The rows of a group lie close to one hidden flat surface of 5 dimensions, which may be shifted away from zero. Surfaces can cross.
In the rows, zero is written as 128.
Known rows, each followed by its group:
[119 108 117 111 149 126 137 135 117 146] -> K_843
[170 168  78 147  97 114 166  96  58 149] -> K_843
[ 59  22 127 124 186 113  85 151 151 165] -> K_420
[100 146  84 113 111 125  74 180 123 175] -> K_328
[ 84 101 100 207 181 137  94 127 127 193] -> K_995
[112  93 110 118 145 152 125 177 136 163] -> K_995
[159  89 123 138 105 131 157 118 109 118] -> K_420
[155 129 156 151 152 117 157  82 123 128] -> K_843
[127 129 138 138 139 116 126 104 133 133] -> K_843
[128  71 189 145 188 168 140 136 196 135] -> K_995
[104  46  86 120 136 162 154 166 131 194] -> K_843
[171 139  72  99  97 156 218 126  69 159] -> K_505
[207 140 133 159 106 165 159 136 142 174] -> K_328
[195 204  70 157  59 130 142 130  75 165] -> K_328
[148 130 148  96 111 164 155 127 156 109] -> K_505
[169 177 177 135 162  95 151  63 110  88] -> K_843
[ 95 117 148 112 140 134  46 181 192 164] -> K_328
[176 161 169 111 106 166 114 164 185 119] -> K_328
[108 167 113 111 114 117  61 167 148 144] -> K_328
[143  62  51 142  96 126 163 137  61 177] -> K_420
[154 118 141 109 137 151 188 108 137 128] -> K_505
[140 128 127  96 155 124 159 137 104 132] -> K_843
[143 161 118 127 110 117 112 138 114 121] -> K_995
[121  50 145 134 143 168 127 134 184 157] -> K_505
[ 93  93 195  96 199 115 100 129 187 112] -> K_843
[158 149 142 151 120 133 108 130 152 158] -> K_328
[117 129 117 174 201 178 192 153 110 156] -> K_420
[188 147 127 132  83 171 176 115 131 116] -> K_505
[144 124 132  97 116 117 125 147 127 122] -> K_995
[120  84 111 119 146 146 158 123 128 168] -> K_505
[131 160 167 172 165 125 129  95 134  94] -> K_420
[143 146 116 161 128 123 125 116 107 140] -> K_995
[132 117 136 132 139 146 140 144 134 107] -> K_420
[123 132  88 129  82 135  89 137 125 147] -> K_505
[ 94 156  96 182 141 122  76 133 112 161] -> K_995
[123  69 103 128 133 145 154 154 114 142] -> K_420
[127 110 115 127 127 139 139 115 134 150] -> K_505
[158 155  79 154 105 133 145 133  92 178] -> K_328
[167 113 101 144  66  97 131  92  82 110] -> K_420
[111 155  84 153 119 137  98 160 111 153] -> K_995

New rows, each followed by its group:
[165  92 204 144 176 123 149  88 165 117] -> K_995
[134 138 100 145 122 145 131 157 115 146] -> K_995
[136 165 163 151 145 130 150  95 131  91] -> K_328
[159 150 129 110  81 157 147 144 136 109] -> K_843
[109 138  83 124 118 122  99 168 105 152] -> K_995
[150 145 134 156 131 112 133 103 110 133] -> K_995
[ 58 126 110  83 143 135 106 185 138 116] -> K_328
[156  68 126  70 130  92 160 141 105 155] -> K_995
[154 153 136 145 116 129  93 141 153 164] -> K_328
[105  84  77 128 137 200 135 224 145 174] -> K_995
[195 163 142 124  98 143 172 128 115 103] -> K_995
[ 95 155  77 130 115 112  90 156 102 170] -> K_328
[143 107 125  86 123  90 135 129 100 143] -> K_995
[225 125 155 128  97 198 170 174 179 160] -> K_328
[153 200  78  56  48 104 112 179  81 102] -> K_995
[120 101  87  82 119 196 203 210 113 129] -> K_328
[ 49 115  83 149 200 130 103 174 103 184] -> K_420
[137 168 124 158 131 122 154  98 105 122] -> K_328
[128 134  82 162 125 167 134 169 111 166] -> K_995
[130 145 122 168 139 163 119 148 142 134] -> K_995
[129 132 103 141 134 147 169 139 100 150] -> K_328
[126 117 105 179 144 106 137  93  87 150] -> K_420
[104  84 126 139 182 161 150 166 137 145] -> K_420
[ 77  64 165 136 109 168  69 149 236 135] -> K_843
[153 137 157 167 150 131 137 102 135 123] -> K_995
[121 182  93 116 101 132 132 155 102 113] -> K_328
[152 183 121 140 114 143 194 107  90  86] -> K_328
[ 85 127 120 111 143 136 123 165 130 127] -> K_328
[151  98 199 140 141 137 137 103 169  74] -> K_420
[133 131 136 170 151 119 106 105 139 169] -> K_328
[114 125 128  60 152 129 135 174 127 123] -> K_843
[108 104 114 131 145 146 110 170 145 156] -> K_995
[169 138 162 121 116 171 130 168 173 144] -> K_328
[131 175 142 113 121  98 110 110 122  99] -> K_843
[145 108 137 150 145 136 145 127 132 149] -> K_995
[146 141 116 139 108 127 135 124 104 107] -> K_420
[118 189 124 168 121 144  79 142 135 115] -> K_995
[186  79 122 115 123 146 210 134  98 158] -> K_995
[121 138 162 145 158 105  93 110 150 122] -> K_995
[168 128 193 184 169 134 148  71 155 113] -> K_995
[177 190  82 104  67 146 180 123  84 114] -> K_505
[181 134 172 169 148 159 216  89 131 113] -> K_328
[160 125 141  92 174 125 184 125 102 124] -> K_843
[ 82 142 129  98 142 142 127 162 138  99] -> K_328
[118 143 118 132 137 137 128 149 122 109] -> K_420
[116 120 138  95 160 117 128 140 128 123] -> K_843
[156  81 113 137 123 174 192 135 128 161] -> K_843
[ 83  93 106  95 217  80 119 136  88 176] -> K_843
[171 131 101 150 104 141 174  85  95 153] -> K_505
[157 171 133 138 114 151 181 124 114  99] -> K_328
[138 153 146 197 153 139 117  98 140 135] -> K_995
[129 180 147 121 115 141  88 156 155  87] -> K_995
[139 135 144 126 133 137 124 137 145 115] -> K_995
[148 180 117 174  79 114 116  75 115 123] -> K_843
[ 92 127 128  99 132 131  68 189 156 127] -> K_995
[127 131 134 125 134 150 138 155 149 134] -> K_328
[138 166  51 137  93 132 166 152  57 164] -> K_328
[130 158 148 134 129 131 106 131 154 122] -> K_328
[121  66  62 157 129 115 148 129  69 186] -> K_420
[135 170  95 157 117 117 144 111  84 146] -> K_328
[148 101 156 209 181 158 158  88 142 157] -> K_995
[105 169 123 111 112  66  55 125 111 120] -> K_995
[129 148 161  46 104  68  74 143 141  85] -> K_995
[156 109 171 141 154 116 142  94 140 127] -> K_995
[ 98 184 107 156 124 100  57 135 111 133] -> K_995
[112 134 131 137 143 112  92 128 134 137] -> K_995
[175 133 181 138  99 168 143 102 180  90] -> K_505
[135 150 120 120 109 123 134 101 119 133] -> K_505
[122 149 137 133 132 138 138 135 134 120] -> K_328
[120 134 181  95 179 104 115 121 155  95] -> K_843
[132  94 116 124 104 113 120 128 111 119] -> K_420
[137  97  69 116  86 170 162 172 112 175] -> K_843
[146 148 166 109 123 157 111 160 181 114] -> K_328
[135 188 116 181 116 173 114 147 135 116] -> K_995
